The groups are shells around one centre, one inside the other: the same stretched ball of 5 dimensions in 7 sizes.
In the rows, 128 means zero.
Some rows, each with its group after it:
[125 163 134 198  89 106 130 156  99 129 138 122 143 155 177  78  91 135
 129  96 162 168] | (5)
[162 109  94 100 176 210 114 129 129 108  70 121 108 146 111 151 206  77
 124 179 142  92] | (3)
[151  98 152 173 174 157 101 132 142 105 127  98 116 164 162 117 210  95
 118 144 182  93] | (0)
[168  56 140 121 168 181 106 137 152 102  95 118  83 184 154 125 251  78
 120 186 176  79] | (6)
[159 114  93 102 160 199 117 135 118 111  71 130 111 147 118 145 185  81
 128 177 139 102] | (2)
[115 199 111 193  68 110 148 155  94 139 131 125 155 140 156  74  60 151
 129  77 145 196] | (3)
[143 148 134 179 177 156  99 129 107 109 125 104 159 129 145 140 143  97
 128 136 155  96] | (6)
[157  87 119 118 128 172 127 145 139 115  89 130  89 178 147 110 207  96
 122 166 161 117] | (5)
[125 149 140 196  79 106 139 155 121 131 141 118 128 168 177  65 119 143
 122  93 171 174] | (2)
[148 147 105 146 188 188 103 126 111 109  97 106 142 124 120 150 161  87
 126 148 145  98] | (2)
[148 164  70 103 158 208 128 126 108 118  67 127 140 117  88 158 146  93
 129 158 117 116] | (0)
[151 126 113 127 128 165 124 141 110 117  93 137 131 150 138 131 150  99
 132 162 140 114] | (5)
[143 144 113 150 124 149 120 148  94 120 104 132 137 146 151 119 119 105
 134 142 145 131] | (5)
[153 135  97 120 166 192 115 130 113 112  83 123 132 133 116 150 165  87
 129 164 136 101] | (4)
[145 127 129 153 133 154 122 138 125 116 113 121 132 153 146 118 162 108
 125 143 155 116] | (4)
[125 149 130 187  87 122 144 150 135 131 133 111 118 167 163  64 140 143
 116  90 171 177] | (0)
[132 153 130 172  85 119 135 152 103 128 125 135 146 155 163  94 101 129
 132 119 150 154] | (3)
[139 180  78 133 137 175 126 140  86 123  84 129 148 119 115 136 100 104
 133 135 124 141] | (5)
[153 127  87 106 139 190 128 140 115 118  72 133 111 148 119 132 167  93
 127 163 137 123] | (2)
[151  96 139 151 125 144 118 149 127 114 113 126 107 177 169 102 179 103
 125 152 170 119] | (2)
[121 180 106 177  66 116 149 160  97 138 120 130 135 151 159  71  77 144
 128  90 148 196] | (0)
[129 203  77 158 144 171 127 135  89 126  97 112 157 109 112 127  90 115
 128 107 129 154] | (1)
[142 152  99 147 146 167 117 142 100 118  96 119 130 137 136 123 132 101
 129 135 145 133] | (4)
[132 139 124 171  98 135 141 148 135 128 122 114 112 167 157  74 154 133
 117 105 168 165] | (5)
[128 143 143 189  81 112 141 150 130 129 139 119 130 168 171  71 132 142
 121 100 169 164] | (3)
[142 152  83 117 118 180 141 140 117 125  79 131 121 142 114 119 144 111
 125 140 133 147] | (3)
[157 130 100 131 199 196  95 130 103 104  85 112 130 129 124 159 170  72
 129 167 145  87] | (1)
[122 164 145 220 112 106 122 148 112 125 153 102 146 151 179  76 110 136
 123  82 175 161] | (1)
[146 125  98 122 118 176 139 142 135 123  86 124  99 162 128 104 179 111
 120 141 151 144] | (1)
[167  61 150 140 185 175  94 134 145  98 106 110  95 178 162 131 244  74
 121 181 181  69] | (6)
[140 146  84 129 120 175 139 145 122 126  84 120 102 152 127 100 155 114
 120 126 148 161] | (6)
[144 129 100 140 126 162 126 151 114 121  93 122 100 161 148  99 156 106
 124 134 158 149] | (0)
[113 185 124 204  62 102 152 155 114 139 142 117 142 154 165  57  85 159
 122  68 160 201] | (1)
[119 174 129 205  76  99 137 160  97 134 141 120 141 156 179  65  79 145
 128  81 164 188] | (6)
[153  78 143 154 149 159 115 140 158 110 115 105  83 186 164  95 234 100
 113 146 188 113] | (6)
[144 144 107 155 156 164 110 142 101 115 102 114 127 140 144 122 141  97
 128 135 153 127] | (3)
[137 149 120 154 111 151 138 136 129 124 113 122 140 147 134 110 145 124
 123 127 147 137] | (0)
[124 163 119 168  50 113 156 158 111 138 122 139 136 162 160  71  92 148
 128 102 148 186] | (1)
[139 117 148 184 115 125 122 149 130 119 134 113 116 174 178  83 162 120
 121 120 179 139] | (4)
[126 158 135 183  76 113 143 150 117 131 134 127 145 157 163  82 107 141
 127 104 156 164] | (2)
[152  93 134 151 148 160 114 143 140 111 109 111  95 175 161 103 207  98
 119 147 177 115] | (4)
[131 178  90 143  98 156 146 143 107 131  98 130 142 135 122 108 105 128
 127 116 131 164] | (4)

New rows. What belongs after each?
[163  89 128 136 201 192  94 127 137  99  97 103 107 155 140 144 228  72
 121 173 168  73] | (5)
[147 131 113 146 142 160 114 144 104 115 100 124 125 150 149 122 146  97
 130 147 152 122] | (4)
[153  75 154 157 135 146 116 144 151 111 120 114  93 189 173  96 220 103
 118 152 185 109] | (0)
[159 105 110 129 193 196 100 131 127 104  88 107 107 149 132 142 208  75
 122 167 159  89] | (4)
[136 174 101 165 147 157 115 140  88 120 107 116 150 124 137 126 104 106
 131 122 141 137] | (5)
[152 138  79 109 163 203 121 133 116 115  70 120 113 136 108 141 172  88
 125 157 136 119] | (2)
[155  84 153 165 150 142 101 147 125 108 121 116 105 179 182 107 193  92
 125 155 182 102] | (0)
[143 152  82 117 125 184 139 137 119 124  79 128 122 139 110 124 149 109
 125 142 132 142] | (3)
[135 147 107 157 103 142 134 154 108 127 106 125 115 158 155  88 126 121
 126 117 156 165] | (5)
[143 149 120 163 162 160 107 134 103 113 112 114 150 132 141 136 136  98
 130 140 148 108] | (2)
[139 117 158 187 108 115 121 149 125 119 140 120 129 173 183  88 150 122
 125 125 175 132] | (5)
[143 137  99 136 112 156 130 153 103 124  91 133 112 157 147 104 133 109
 129 138 147 151] | (1)
[146 172  81 130 187 204 112 121 105 112  82 110 152 107  96 162 144  89
 127 146 126 105] | (1)
[127 142 151 214 124 116 121 144 133 122 151  94 127 162 178  73 150 132
 116  88 186 152] | (6)
[121 197  98 176 107 144 142 140 109 132 117 112 153 126 128  99  95 138
 123  89 140 172] | (2)
[129 173 120 181 129 145 129 134 119 123 126 107 155 132 136 110 124 126
 123 105 150 142] | (2)
[105 222 104 196  41 103 166 154  98 148 134 128 166 134 145  64  39 170
 127  59 137 218] | (6)
[142 145 114 158 169 175 114 127 129 113 109 100 134 135 127 128 173 102
 119 131 155 114] | (3)
[152 114 115 144 190 192 107 125 146 107  99  94 106 149 128 129 220  89
 114 146 167  99] | (6)
[150 111 128 153 149 155 109 144 115 112 108 119 115 161 160 116 169  94
 127 150 165 113] | (4)
[134 171  92 138  99 157 144 143 105 130  95 134 141 137 124 113 108 123
 129 125 130 157] | (4)
[130 138 137 191 108 125 131 148 134 125 135 105 116 168 169  71 153 132
 117  97 178 161] | (5)
[109 203 128 216  55  86 147 159  90 141 150 125 166 143 173  63  41 160
 130  65 152 202] | (0)
[165  66 148 147 182 169  92 138 137 100 108 110  94 177 168 125 231  75
 122 175 183  77] | (0)
[122 190 125 206 118 119 122 144  91 126 139 111 169 128 158 101  76 131
 130  90 152 156] | (5)
[120 189 115 201 107 122 132 148 100 131 134 108 149 137 156  84  87 138
 125  80 157 176] | (5)
[127 203  77 150 112 159 138 143  84 131  94 128 157 116 117 119  73 123
 132 110 122 167] | (5)
[137 128 122 154  86 135 142 153 127 128 112 130 111 172 159  81 148 127
 123 124 160 159] | (2)
[149 151  74 105 137 192 130 139 101 121  68 135 125 134 109 139 138  96
 131 157 125 131] | (5)
[159  95 142 155 195 175  92 128 133 100 112 102 120 154 150 140 213  79
 122 165 172  73] | (0)
[134 135 123 168  96 132 137 153 126 127 119 119 110 169 163  76 146 129
 121 111 167 165] | (2)
[141 145 117 156 115 140 122 150  93 122 109 134 139 149 156 113 111 110
 134 137 146 137] | (1)
[156 120  99 124 166 184 107 141 103 110  82 124 114 146 137 138 165  80
 130 166 147 107] | (1)
[117 221  96 193 133 145 129 134  92 129 125 103 177 105 123 114  71 133
 126  80 136 164] | (0)
[161 110 112 133 212 201  91 125 123 100  90 102 118 139 128 156 207  69
 123 170 158  75] | (5)
[153 127 123 160 207 183  90 125 117 102 108  96 135 133 136 149 184  79
 124 152 161  82] | (0)
[134 190  79 152 152 174 121 137  88 122  93 113 148 114 117 130 101 107
 129 117 132 147] | (0)
[118 195 113 182  67 116 152 149 101 138 128 130 162 138 146  85  67 150
 129  89 139 184] | (2)
[152  95 139 149 120 142 118 151 122 115 111 130 107 178 172 103 174 102
 127 155 168 119] | (5)
[157  87 131 145 169 172 106 138 140 107 104 107  92 172 156 114 221  88
 118 156 178 101] | (2)
[139 137 128 161 101 131 128 151 104 123 117 135 136 158 162 103 120 117
 132 134 152 139] | (3)
[161  81 141 153 193 174  91 135 137 100 109 101  99 168 161 127 227  77
 120 164 182  82] | (1)
[161 109  87 109 194 214 107 131 129 106  69 107  90 148 116 141 217  73
 119 168 154 101] | (0)
[120 188 131 200  91 114 138 143 107 131 142 118 170 135 153  93  83 144
 127  89 149 163] | (3)
[167 101  97 107 208 216  95 128 121 100  70 113 104 143 119 161 215  62
 125 186 150  75] | (5)
[119 189 131 212 101 108 129 148  95 130 146 113 166 135 165  88  73 140
 129  83 155 167] | (3)
[131 196  81 146 133 174 136 131 103 126  95 118 158 112 104 131 105 119
 127 116 124 148] | (3)
[136 152 110 154 124 160 136 136 131 124 109 113 129 145 129 106 154 122
 120 119 151 144] | (3)
[116 217  99 175  72 126 153 145  88 139 120 134 179 119 129 102  45 148
 133  90 122 182] | (1)
[155 123  86 100 149 201 128 133 127 116  69 127 108 146 109 138 187  91
 124 166 137 115] | (5)
[149 111 142 171 174 160 102 131 136 107 123  99 123 155 154 121 197  95
 120 141 175  96] | (5)
[154 123  97 110 142 189 127 135 124 116  78 130 116 149 119 135 177  94
 126 165 139 114] | (2)
[162  94 102 100 144 191 122 142 128 113  72 133  92 166 132 129 202  85
 125 179 149 108] | (5)
[145 129 112 147 158 177 121 132 138 115 102 104 114 149 130 117 190 103
 117 135 160 122] | (3)
[142 148  85 132 134 177 130 143 115 123  85 118 110 145 126 110 152 107
 123 130 146 150] | (5)
